The rows are grouped in 4 different ways at once. Each group adds its own fixed numbers to the row, and there is some noise. The rows also spread widely along 12 directions, which tell nothing about the answers.
(in the rows, 128 means zero)
Some rows, each with its group in each grouping after it:
[138 115 121 132 146  94 174 137 136 127 151 115  93 155 159 103 132 109
 112 115 149 149  87  96 143  95 145 152 166 159 150 145  98 110 154 123] | kom Z694 Z797 Z410
[108 129  49 132  95 108 123 161 179 135 147  96 118 112 118  98  98 151
 172 175 162 116  85 177 145 103 106 113 194 152 108 135  85 119 166 110] | Tola Z694 Z230 Z538
[116 117 146 137 146  97 170 103 140 106 150 162 106 137 159 114 156 139
 143 117 113  95 128 154 177 148  90 143 173 106 107 118 113 112 136  88] | kom Z703 Z797 Z410
[130 144 162  96 117 148 107 164 153 103 114 127 149  91 108  92 129 171
 156  98 150 140 158 164 139 152 157 102 138 149  94 148 129 122 102 115] | miru Z191 Z942 Z786
[119 106 144 143 151 161 128 137 103 128 149 126 119 166 151  90 133  83
 117  79 139 158 117  81 101 122 144 113  98 171 139 155 114 133 141 127] | Bav Z829 Z123 Z786
[129 143 110 128 175 124 125 151 115 158 149 120 143 115 143 163 165 146
 101 113 132 129  91 109 105 118 118 106 115 121 142 143 140 104 123 126] | Tola Z829 Z942 Z538
[116 120 191 118 145 163 104 138 109  91 138 125 155 123 135 104 136 122
 169  81 154 150 174 127 119 181 157 109  75 154 136 135 150 113 120 120] | Bav Z191 Z230 Z786
[152 163  94 145 149 114 133 131 120 157 159 116 111  92 150 170 141 132
 142 122 155  85 107 154 113 142  94 129 103 114 122 138 156  92 123 108] | miru Z703 Z453 Z538
[ 96 123  83 132 147 102  96 183 139  97 155 145 133 121 116 104 128 145
 169 110 147 127 115 137 162 141 113 134  99 148 123 113 117 105 158 130] | Bav Z703 Z453 Z538
[153 151  89 145 138 124 133 138 122 150 157 133 100  99 143  83 121 136
 128  77 167  64 146 167 123 117 109 122 127 137  72 140 143 106 115 101] | miru Z703 Z123 Z786
[139 109 151 130 104 181 111 163 147 122 122 145  78 151 121  81 113 120
 145 103 113 126 132 130 138 134 122 118 118 164  87 141  98 153 105  97] | miru Z703 Z412 Z786
[118 161 130 184 129  90 114  73  92 138 120 102  67 162 173  71  86 113
 141  63 144 148 118 139  98 104 157 109  78 100 146 135 116 127 165 126] | Bav Z703 Z412 Z538
[131 153 218 132 114 173 138  98 120 122  97 123 111 138 160 110 123 113
 135  83 105 156 124 145 109 137 167  92 112 128 129 166 123 165 103 107] | Bav Z191 Z230 Z538
[104  82 133 133 110 170 102 159 179 109 135 140 106 154 120 126 136 152
 181 136 115 122 129 153 134 148 117 111 145 144  99 116  93 134 116  85] | Tola Z694 Z797 Z786
[103 146 101  95 142 129  98 167 128 136 148 101 202  97  87 118 164 163
 136 151 158 180 105 130 126 132 129  86 165 144 136 169 128  97 165 152] | Tola Z703 Z942 Z786
[100 120 163 101 134 115 116 189 146  80 123 176 141 142 107 118 150 131
 152 107  95 172  93 120 195 157 126 127 115 163 134 133 101 132 147 134] | kom Z703 Z797 Z410
[115 121 155 137 147 138 122 145 164 110 143 130 118 145 143 183 167 170
 155  99 125 143  99 147 116 144 153 102 125 124 141 124 118 128 120 106] | Tola Z703 Z797 Z786
[128 133 150 125 106 159 105  94 125 137 144  75 144 108 132 166 128 118
 195 173 175 146 148 149  93 180 116 113 113 115 162 149 160  86 134  98] | Bav Z694 Z797 Z786
[129 145 127 143 143 147 141 124 128 152 146 143 121 123 152 158 155 130
 134 105 132  91 112 162 121 141  97  96 130 125 106 148 139 122 114  99] | Tola Z703 Z942 Z786
[130 149 151 112 155 117 105 180 128 101 136 154 143  98 121 101 132 139
 147  67 149 132 127 141 150 156 143 118  82 169 110 135 138 122 126 129] | miru Z703 Z412 Z538
[130 134 149 130 112 163 104 112 117 132 139 110 129 117 137 163 118 101
 184 150 157 121 139 143 103 182 104 117  84 126 152 142 158 102 124  96] | Bav Z694 Z412 Z410
[104 119 139 138 127  99 104 128 141  96 134 135 114 128 140 133 123 161
 182 133 129 124 133 156 149 165 108 130 101 101 140  97 119  99 144 102] | Tola Z829 Z797 Z538
[122 129 156 126 114 120 131 155 190  83 118 115  89 137 154 171 120 185
 169 126 138 144  99 160 134 140 172 124 132 129 159 110  95 136 117  94] | Tola Z191 Z412 Z538
[114  75 115 110 167 169 109 207 161 114 167 125 131 148 116 146 172 162
 125 124 137 147 109  74 121 119 151 131 140 171 134 123 108 116 107 112] | Bav Z694 Z412 Z786
[120  93  96 145 131 112 156 163 168 102 142 114  68 172 151 111 117 118
 148 132 132 156  72 105 135 108 143 147 152 178 148 132  56 137 160 128] | miru Z191 Z453 Z538
[145 162 113 128 109 100 138 157 150 119 136 130  88 114 136 155 109 143
 157 123 151 108  89 162 154 139 115 139 120 135 135 133 121 116 129 107] | miru Z703 Z412 Z410
[143 144 114 115 115 138 118 182 142 117 134 100 127 108 124  97 103 145
 137  98 181 141 126 142 114 112 173 109 122 175 125 152 125 117 131 128] | Tola Z191 Z123 Z786
[117 139 204 111 143 108 103 177 111  86  97 162 113 155 133  77 120 147
 114  54  88 188 105 104 169 121 182 122  72 149 149 124  98 146 124 144] | Tola Z829 Z230 Z538
[156 163 155 127 105 108 131 142 132 120 123 127  85 114 155 143 102 137
 156  99 160 107 125 171 146 139 141 136  95 135 138 125 139 106 109 100] | Tola Z694 Z797 Z786
[113 135 137  97 140 152 107 162 106 106 161 134 210  74 105  65 128  95
 172 108 195 133 165 141 142 184 116 102 106 195 108 159 164 101 147 126] | Bav Z829 Z453 Z786
[145 119 134 125 139 145 130 179 156 113 132 137  91 127 140  92 135 192
 108  68 133 101 149 141 127  95 169 126 143 136  90 119 113 127  83  97] | Tola Z191 Z123 Z786
[123 125 153 117 112 123 177 149 163  92 138 161  98 130 142 108 130 139
 153 127 123 103 105 157 190 135 111 146 182 149 107 138  99 139 119  89] | Bav Z703 Z797 Z410
[103 106 158 144 126 157  94 139 176 102 118 149 101 146 126 103 133 166
 174  86 103 135 127 163 127 150 142  93 122 128  87 114  94 158 115  92] | miru Z703 Z412 Z538
[142 124 154 129 132 142 117 160 134 120 133 113 105 143 137 156 118  97
 158 113 148 168  90 101 111 158 141 127  64 174 165 150 123 117 138 137] | miru Z703 Z942 Z538
[121 161 116 122 182  93 103 145  75 128 143 112 173  96 129  74 142 140
 108  76 168 151 142 115 113 121 150 103  97 138 132 148 153  89 161 157] | Tola Z191 Z412 Z538

New rows, each followed by its group in each grouping:
[109 102 127 138 144  94 118 155 141  90 151 118 108 152 150 140 116 138
 172 126 152 151 105 114 143 151 136 140  89 146 178  96 101  99 161 122] | Tola Z829 Z230 Z538
[115 144 132 123 123 120 121 117 124 123 129 133 136 118 122  71 140 147
 142 115 127 137 134 157 148 131 119 108 165 124  97 153 109 123 147 120] | miru Z703 Z123 Z786
[110 151 105 135 130  62 131 141 118  97 148 124 112 121 145  97 102 132
 163 115 161 131 109 144 173 133 118 150 110 137 153 121 117  95 175 135] | Bav Z703 Z230 Z538
[134 188 138 132 127  91 130 116 118 131 129 129 123 102 155 189 137 154
 154 115 152 110 110 182 141 157 113 113 103  94 155 133 155  93 129 114] | Tola Z703 Z942 Z786
[132  86 112 166 125 155  95 147 173 127 148  82  68 166 137 165 114 128
 184 130 147 153  98 113  74 143 141 124  79 141 151 118 104 119 139 108] | miru Z703 Z797 Z538
[164 138 164 114 120 131 142 112 117 123 144 103 113 105 144 108 122 138
 146 133 172 123 162 132 130 153 130 149 131 124 136 141 145  85 122 105] | miru Z703 Z123 Z786
[136 135  65 135  94 146  85 171 158 140 158  51 116  99 104 106  85 156
 171 142 209 135 126 149  93 113 150 114 122 145 129 139 134  93 143 115] | Bav Z703 Z230 Z786
[145 111  98 147 102 131 126 127 155 148 131  99  45 144 133  94 109 175
 132 163 106 109 119 132 136  92 104 151 171  84 106 116  84 114 115  91] | miru Z703 Z230 Z538
[142 148 143 150 135 124 118 119 128 138 125 157  78 117 157 124 134 153
 130  84  99  78 144 169 147 132 108 131  97  80  91 106 143 120  93  82] | kom Z703 Z453 Z538
[138 121 140  90  95 145 148 164 147 101 139 116 123 100 112  87 113 143
 152 168 154 121 145 133 164 137 117 153 172 148 119 150 121 106 116 101] | Bav Z191 Z797 Z410
[141 130 146 103 144 142 148 162 129 118 156 140 154 103 143 132 146 128
 130 116 163 111 128 130 142 147 122 125 132 169 126 145 141 108 118 107] | Tola Z829 Z123 Z786
[133 161 115 124 147 145  96 118  90 171 141 102 170  81 109  53 143 156
 109 111 145 121 155 149 107 109 114  82 145 101  79 162 156 105 133 124] | Tola Z703 Z230 Z538
[144 134 102 105 113 172  89 149 121 146 142 106 152  68  95 101 126 136
 162 175 149  99 174 149 120 165  73 123 122 124  90 147 157  87 114 105] | miru Z191 Z453 Z538
[148 141  98 125 144  95 110 193 134 126 142 113 105 102 137  99  94 138
 121  75 181 122 122 120 134 113 152 140  74 156 128 119 140  92 123 124] | kom Z829 Z942 Z538
[117 148  85 128 147 121  76 155  98 139 145  99 144  97 112  93 126 158
 132 118 147 128 148 124 114 119 119 119  93 102 121 132 148  83 136 136] | Bav Z191 Z230 Z538
[ 96 153 145 128 180  90  60 140  81 101 132 151 165 103 125  74 137 153
 156  50 150 135 174 140 138 158 145 112  49 117 120 111 165  89 141 136] | Bav Z694 Z412 Z538
[109 129 170 140 144 113 130  97 120  97 129 151 135 128 152  41 128 133
 154  54 144 126 169 163 140 152 145 102 134 140  86 130 116 130 139 108] | miru Z829 Z123 Z786
[134 136 142  93 147 176  98 169 136 143 148 119 185  75 103 163 165 156
 146 152 150 123 134 137 116 168 105 100 121 135 115 153 165  96 108 112] | Tola Z703 Z942 Z538
[112 132 154 127 143 130  70 121 121 128 117 112 148 119 113 118 148 152
 162 113 120 169 138 137 107 156 141  99  99 107 126 138 134 108 135 127] | miru Z694 Z797 Z538
[138 152 161 128 107 141 119  99 117 145 127  97 124 129 140 167 135 107
 152 145 134 167 107 134 111 156 118 111 104 110 164 157 144 105 144 117] | kom Z703 Z797 Z786
[104 143 108  89 140  75 123 170  99  98 148 171 169  99  98  70 140 110
 158 154 127 140 113 129 215 164  56 150 134 168 116 147 114  91 187 155] | miru Z703 Z797 Z538
[125 122 151 125 135 118 131 144 124 106 117 128  97 153 125  67 131 147
 120  94 106 166 122 107 140 109 154 131 144 133 123 147  89 129 133 132] | miru Z191 Z797 Z410
[131 133 115 137 185  90 141 124  92 133 168 139 149  99 146  25 139 113
 112  57 170 101 162 133 143 120 118 123 131 147  75 140 152  93 154 123] | kom Z703 Z797 Z538
[153 108 136 123 113 151  89 133 126 127 137  99 100 111 118  88 108 148
 160 151 153 120 176 121 119 148 114 150 101 109 117 120 138  82 120 103] | miru Z703 Z123 Z538
[148 155 105 142 111 109 145 164  99 130 143 156  76 142 155 135  91  64
 140 110 142  98  81 132 158 136  84 146  66 174 148 149 124 117 153 130] | Tola Z703 Z123 Z410
[122 178  96 130 133  67 147 154 105 111 155 156 132 107 153 132 117 100
 154  99 174 104  92 167 173 149  97 131  98 171 142 143 134  98 175 139] | Tola Z703 Z123 Z786
[138 160 177 108  87 131 114 110  89 123  91 111 108 133 126  46  96 134
 127 129 123 169 154 132 144 120 143 118 132 113 135 157 113 124 136 126] | Tola Z191 Z412 Z786
[135 141 112 103 139 127  70 178 111 123 150 123 156  82  95 147 140 156
 158 135 153 123 154 129 135 175  94 135  68 120 131 123 166  67 120 121] | miru Z829 Z797 Z786
[124 125 126 154 123 100 150 134 133  96 153 156  87 143 161 119  98  83
 192  99 152  93 111 161 166 177  88 138  88 173 126 123 112 120 159 110] | miru Z703 Z230 Z410
[148 100 186 136 123 158 148 162 155  90 142 141  68 150 154 116 107 114
 161  79 147 114 130 121 138 151 154 149  91 169 128 126 123 136  97  92] | Bav Z703 Z797 Z410
[129 143 186 108 141 151  97 126  95 132 122 122 151 130 113 118 165 140
 126 117 102 184 130 104 128 150 134 109 110 115 143 156 132 114 127 139] | miru Z703 Z230 Z786
[117 140 150 119 116 117  79 157 108 101 123 115 114 139 112  84 110 153
 149 102 132 177 133 115 148 130 159 132  84 123 155 128 119 106 142 141] | Bav Z703 Z230 Z786
[ 84 110  87 158 158  69 107 161 144  97 144 168  90 161 135  95 139 172
 151  88 100 115 102 145 170 117 110 130 119 115 108  91  82 119 160 123] | Tola Z703 Z797 Z538
[107 139  99 141 179  78 138 167 100 112 168 176 130 131 156 125 143 100
 140  81 137  99  91 134 173 147  84 131  81 170 126 121 124 106 167 140] | Tola Z703 Z230 Z538
[151 160 128 122 140 117 122 128  98 148 146 110 127 103 145 130 131 135
 127 120 170 113 140 136 121 131 124 125 114 122 139 139 157  86 122 112] | Tola Z694 Z412 Z786
[102 141 148 114 158  88 102 187 111  77 123 167 148 125 124  80 126 130
 150  59 130 155 123 133 169 150 147 119  68 174 127 129 119 121 155 153] | Tola Z191 Z797 Z538
[111 150 145 117 109 120 155 122 136 111 125 145 136 123 144 110 130  98
 156 125 128 141 107 166 163 153 107 109 155 156 117 161 112 135 153 117] | kom Z191 Z797 Z786
[109 132 124  93 114 152 100 146 141 124 141 122 195  67  92  84 133 152
 172 171 154 123 151 172 145 165  87  95 164 135  87 149 139 104 140 101] | Tola Z829 Z797 Z538
[129 154 157 126 131 122 120 109  95 127 134 134 139 106 133  50 124 142
 139  87 148 114 171 163 149 137 123 107 132 119  94 140 141 109 133 115] | Tola Z703 Z230 Z786
[ 95 130 155 126 127 140 124 149 138 101 129 146 138 151 130 124 139 113
 163  99 128 169  92 135 145 152 136 101 117 167 139 154 105 143 149 131] | Bav Z703 Z942 Z786
[141 159 116 113 111 136 119 132 128 151 139 105 145  81 122 151 122 135
 160 174 163 110 122 164 128 156  84 116 128 115 131 153 153  89 136 109] | Tola Z703 Z942 Z538
[115 162 149 113 138  90  98 182 127  88 122 173 131 105 125 131 129 168
 159  84 116 116 116 170 191 158 121 128  71 130 124 105 131 115 128 125] | Tola Z703 Z230 Z538
[131 100 152 132 145 137 127 137 146 109 160  95 122 139 143 110 139 162
 150 111 172 147 144 119 113 135 168 125 139 139 143 121 121 103 133 110] | Tola Z703 Z230 Z786
[129 133 142 143 128 131 111 135 111 114 122 142  91 146 146 150 126 114
 152 101 112 124 127 129 122 161 114 130  63 122 144 129 127 113 126 122] | miru Z191 Z123 Z410
[119 147 143 135 109 163 115 105 150 146 125 120 130 117 135 196 157 149
 168 175 102 130  93 174 114 160  94  91 140  86 138 144 128 129 124  93] | Tola Z703 Z453 Z538
[ 97 107  77 132 115  86  91 107  80 124 144  93 120 144 117  33  98 103
 172 192 152 164 148  95 154 128  83 160 127 116 159 128 103  66 206 144] | Bav Z694 Z453 Z538
[110 106 130 118 150 100 118 168 140  92 154 126 131 142 137 133 139 148
 164 121 159 149 118 121 154 148 144 136 120 162 160 110 108  95 152 129] | Tola Z694 Z230 Z786
[132 114 134 137 133 163 127 149 154 136 152 129 114 127 144 172 141 132
 160 126 139  89 117 151 117 155 110 112 120 141 120 127 133 120 102  86] | Tola Z694 Z230 Z410
[142 142 100 147 119 100  99 172 137 126 128 129  57 135 132 133  99 139
 151 104 124 116  97 138 142 124 114 150  67 124 129 115 115 111 129 121] | miru Z703 Z797 Z538
[131 159 114 111 133  89 103 173 125 105 135 138 144  85 124 109 106 126
 170  95 175 123 127 161 154 156 132 131  80 171 126 132 143  94 149 136] | miru Z694 Z123 Z538
[129 107 111 120 127 127 128 124 128 120 147 130 102 123 141 169 149 139
 161 203 112 101 139 122 149 168  54 166 130  91 145 113 118  78 130 103] | miru Z191 Z123 Z538
[149 104 137 111  85 153 118 185 139 107 127 138  67 147 115  32  77 131
 140 129 141 122 145 118 172 110 126 151 133 174  97 131  90 131 119 102] | Tola Z703 Z412 Z786
[103 139 148 146 153 110 129 119 116 111 131 164 114 144 159 123 149 134
 140  72 114 113 121 149 141 135 132 119 113 116 126 126 125 124 126 110] | Bav Z694 Z123 Z410
[128 166 131 121 107  73 109 153 104 115 109 128  85 152 139 140 107 137
 135 130 125 170  82 119 164 116 137 145  91 123 191 129 103 104 155 142] | Tola Z694 Z412 Z786
[145 151 119 158 140 110 156 114 131 150 135 129  76 133 173 109 117 120
 132  62 155  88 118 163 118 114 132 113 132 144  99 144 122 126 113 103] | miru Z694 Z942 Z786
[117 134 115 156 195  79 108 154 132 107 162 116 115 123 151 135 153 192
 130  40 160 129 121 125 110 114 182 129  86 108 141 101 142  91 129 126] | Bav Z703 Z797 Z538
[173 124  99 121 120 169 144 156 138 164 142  87  83 120 128 136 134 147
  93 159 133 114 113  99  95  92 122 142 161 119 124 160 120 107  96 106] | miru Z191 Z123 Z410
[114  93  74 148 172  97  90 178 114 101 167 137 107 128 131  89 119 159
 157  82 169  76 185 124 134 147 108 150  67 127 112  83 139  62 136 120] | Tola Z191 Z942 Z410
[125 133 149 127 123 111 133 128 103 102 130 137  99 137 141  98 115 120
 151 116 127 126 144 124 154 145 116 151 104 119 144 132 124 102 133 118] | Bav Z191 Z797 Z410
[102 154 121 152 146  91 136 119 133 118 137 137 134 129 149  90 131 120
 152  56 148 140  98 170 127 134 141  85 132 158 106 150 109 142 160 126] | miru Z829 Z797 Z786
[173 134 173  96 134 127 122 205 140  95 142 114 119  96 118 114 111 165
 134  86 185 138 142 117 141 136 187 152  90 164 144 130 153  94 101 117] | Tola Z703 Z797 Z410
[153  78 157 147 133 146 149 129 135 113 156 115  62 160 162  85 103  96
 157 119 151 117 142 101 128 146 122 160 108 164 127 120 104 114 128 100] | miru Z703 Z230 Z538
[ 90 138 124 102 118 100 123 122  95 111 141 124 164 126 116  92 138 124
 151 182 123 172 116 114 179 148  85 132 158 120 161 146 106  96 180 137] | Bav Z829 Z230 Z786
[115 154 123 121 179 102 103 140 102 133 142 149 162  94 127 106 161 145
 131  88 136 116 136 144 138 145 113 107 113 129 102 136 149 101 133 126] | miru Z694 Z412 Z538
[125  73 170 126 156 174  88 149 110 113 138 106 128 156 120  57 132 126
 137 103 133 172 173  71  92 138 158 119  89 150 126 134 120 110 132 129] | Tola Z191 Z797 Z538
[101 119 129 132 168 134 128 130 145 113 144 150 137 119 140  90 175 203
 126  82 123  91 167 167 134 125 133  96 180 102  72 114 119 125 104  88] | Tola Z191 Z412 Z786
[141 116 143 130  97 144 133 177 167  93 126 130  73 143 141 143  97 134
 170 121 143 118 113 148 141 146 143 141 101 160 144 120 105 131 112  98] | Tola Z191 Z453 Z410
[113 137 107 137 168  99 121 140  91 116 160 136 131 113 148 123 137 112
 149 102 150 108 136 124 133 153  99 139  77 132 137 129 149  84 149 132] | Bav Z191 Z797 Z538
[123 164 152 111 128 136 143 106 119 142 136 121 176  95 147 176 155 106
 154 159 147 138  95 160 123 164 104  98 140 139 152 170 147 112 148 119] | Tola Z694 Z123 Z538
[122 174  92 112 127 115  85 162 105 147 136 119 168  81 108 120 115 121
 152 136 165 130 112 158 128 141 103  97  96 149 125 154 151  98 156 136] | Tola Z694 Z412 Z538
[ 95 134  73 150 146  72 121 136 113 110 137 162 104 134 142  68 124 134
 147 101 115 100 125 155 165 124  84 133 125 125  95 119  95 111 167 132] | miru Z191 Z123 Z538
[137 124 167  98 130 133 185 166 149 109 137 154 128 121 145  69 133 138
 108  98 146 123 115 134 174 113 145 124 197 185  99 155  97 142 109 102] | Tola Z829 Z942 Z786
[133 135 169 144  89 144 128 131 153 114 118 131  64 161 156 180 116 140
 169 130 106 130  93 157 140 149 125 125 103 117 156 120 102 138 117  96] | Tola Z703 Z230 Z786
[117 116 148 162 149 132 138 134 134 117 140 138  86 177 171 135 126  94
 149  83 130 143  82 118 113 137 139 107  86 169 146 135  99 150 152 119] | Tola Z703 Z412 Z538
[135 156 132 146 128  92 186  91  87 129 134 136  89 150 186 116 113  49
 132 121 131 131  83 124 142 138  92 139 116 162 154 169 104 125 175 140] | miru Z191 Z123 Z538
[140 121 188  78 153 142 128 170 112  93 119 161 142 115 119  93 160 149
 112 118  98 149 149  94 172 148 129 152 127 144 122 140 121 113 104 130] | miru Z191 Z123 Z538
[112 136 149 111 158 130 132  97  78 133 157 150 179 104 137 100 168 122
 132 143 134 111 162 133 150 169  68 111 145 113 115 142 149  92 142 107] | Tola Z829 Z412 Z786
[135 142 189 130 122 153 170 113 144 117 108 168  85 139 167 120 136 114
 134  95  89 107 111 160 149 147 117 112 145 143  95 150  98 171  97  89] | miru Z191 Z412 Z538
[125 132 143 111 134 127 132 144 109 120 126 122 139 118 123  16 117 137
 113 105 134 144 146 126 148 104 142 112 160 153  96 155 105 126 143 134] | Tola Z191 Z230 Z538
[134  88 119 153 131 124 136 127 164 115 161  81  80 161 154 159 120 120
 180 153 166 155  95 106  99 149 134 146 119 147 170 125 100 102 160 113] | miru Z703 Z797 Z538
[143 176 190 112 125 121 127 137  84 106 114 137 130 102 136  75 106 111
 135  61 149 138 154 140 143 148 155 127  74 142 130 161 159 115 117 131] | Bav Z191 Z797 Z410
[ 96 164 114 147 117 126 128 108 137 124 124 140 138 110 143  74 120 138
 160  84 144  97 137 215 130 136 118  66 162 134  71 148 115 148 145  99] | Tola Z191 Z412 Z786
[117 126 172 122 126 145 123 134 107 102 134 154 138 126 129  62 110  92
 169  91 150 127 156 135 153 171 113 119  95 165 111 153 137 121 138 119] | Bav Z703 Z942 Z410
[135 164 114 114 103  91 129 175 158 110 124 126 104 114 118 120 114 161
 151 114 144 147  83 161 167 118 141 129 143 149 126 145 102 123 141 127] | miru Z703 Z797 Z786
[ 90 105  86 137 145 125 104 122 125 141 132 104 121 157 116 113 158 147
 135 165  96 169 105  99 113 120  96 110 154 100 137 144  84 108 166 142] | miru Z191 Z942 Z538
[142 131 110  99 116 145 132 157 124 133 151  98 146  96 114 112 125 137
 139 179 158 120 136 128 138 136 102 133 156 138 131 153 132  90 133 116] | Tola Z191 Z230 Z410
[ 96 145  90 104 125 107 106 162 133 125 139 138 175  91 100  86 133 138
 162 155 142 132 109 166 167 138  90 105 163 154 101 151 118 108 166 131] | Tola Z694 Z797 Z538
[154 130 152 133 167  96 156 155 126 102 162 133  96 126 175 151 128 131
 137  86 175 107 118 118 142 145 145 156  83 156 158 112 140  99 126 111] | Tola Z703 Z412 Z538
[130 165 140 125 132 104  90 133  85 135 126 109 133 125 122 125 124 122
 129 109 129 176 112 113 133 136 133 120  67 107 168 145 146  92 157 149] | kom Z703 Z230 Z410
[165 158 233 107 112 141 146 105  93 113  98 132 108 108 153  65 107 126
 127  99 126 132 175 143 148 144 146 134 113 118 118 152 142 122  96 103] | Tola Z191 Z797 Z538
[125 172 121 122 144  83 139 151 119 124 139 159 131 104 154 169 144 128
 147 115 136 107  84 165 166 145 105 128 108 139 145 133 135 107 139 121] | Tola Z694 Z453 Z538
[135 168 143 146 164 135 136 105 114 148 144 133 155  91 142  89 155 133
 127  46 152 102 141 176 104 139 139  78 137 131  75 166 158 132 118 109] | miru Z703 Z453 Z410
[111 178 104 120 129  96  79 134 112 130 125 141 155  87 103 108 149 183
 148 109 123 123 140 179 151 143 103 104 123  86  99 134 139  97 141 129] | miru Z703 Z123 Z786
[117 121 100 154 147 156 137 153 170 149 157 124 110 143 143 168 167 152
 129 105 126 114  73 152  99 109 128  85 162 140 104 147 107 145 121  99] | Tola Z703 Z797 Z786
[123 154 145 107 103 122 133 158 110 112 107 162 111 130 126  61 108 124
 129 108 114 131 128 148 183 126 111 121 134 154 105 155 100 133 131 130] | Tola Z191 Z942 Z786
[100 131  88 143 144 111 101  85 113 142 156 116 148 106 130 110 152 158
 162 148 144 103 163 161 121 159  68 107 150  76 105 120 135  83 151  97] | miru Z829 Z412 Z786
[167 172 207 126 101 126 142  87 100 130 113  88  97 133 161 145 105 100
 149 118 151 179 112 128 115 155 157 127  90 128 186 165 137 115 135 129] | miru Z703 Z230 Z786
[107 144 135  83 158 122 144 182 121 106 153 160 190  90 109  93 163 131
 127 124 132 140  99 126 189 139 108 121 161 177 111 162 125 122 146 140] | Bav Z703 Z230 Z538
[130 126 163 105 131 170 110 157 138 116 126 126 153 109 110 115 149 161
 139 121 127 142 146 136 122 147 148 105 136 131 119 147 133 121 105 112] | Tola Z191 Z453 Z410
[144 123 114 129 124 136 107 154 122 136 150 123  94 131 123 167 139 130
 152 153 124 122 117 114 134 155  81 150  91 121 142 128 132  88 125 114] | miru Z703 Z797 Z786
[156 182 141  69 117 146 128 204 106 131 120 155 153  71 103 141 136 117
 119 125 129 117 115 139 171 155  93 129 104 171 113 177 154 110  96 136] | miru Z191 Z942 Z786
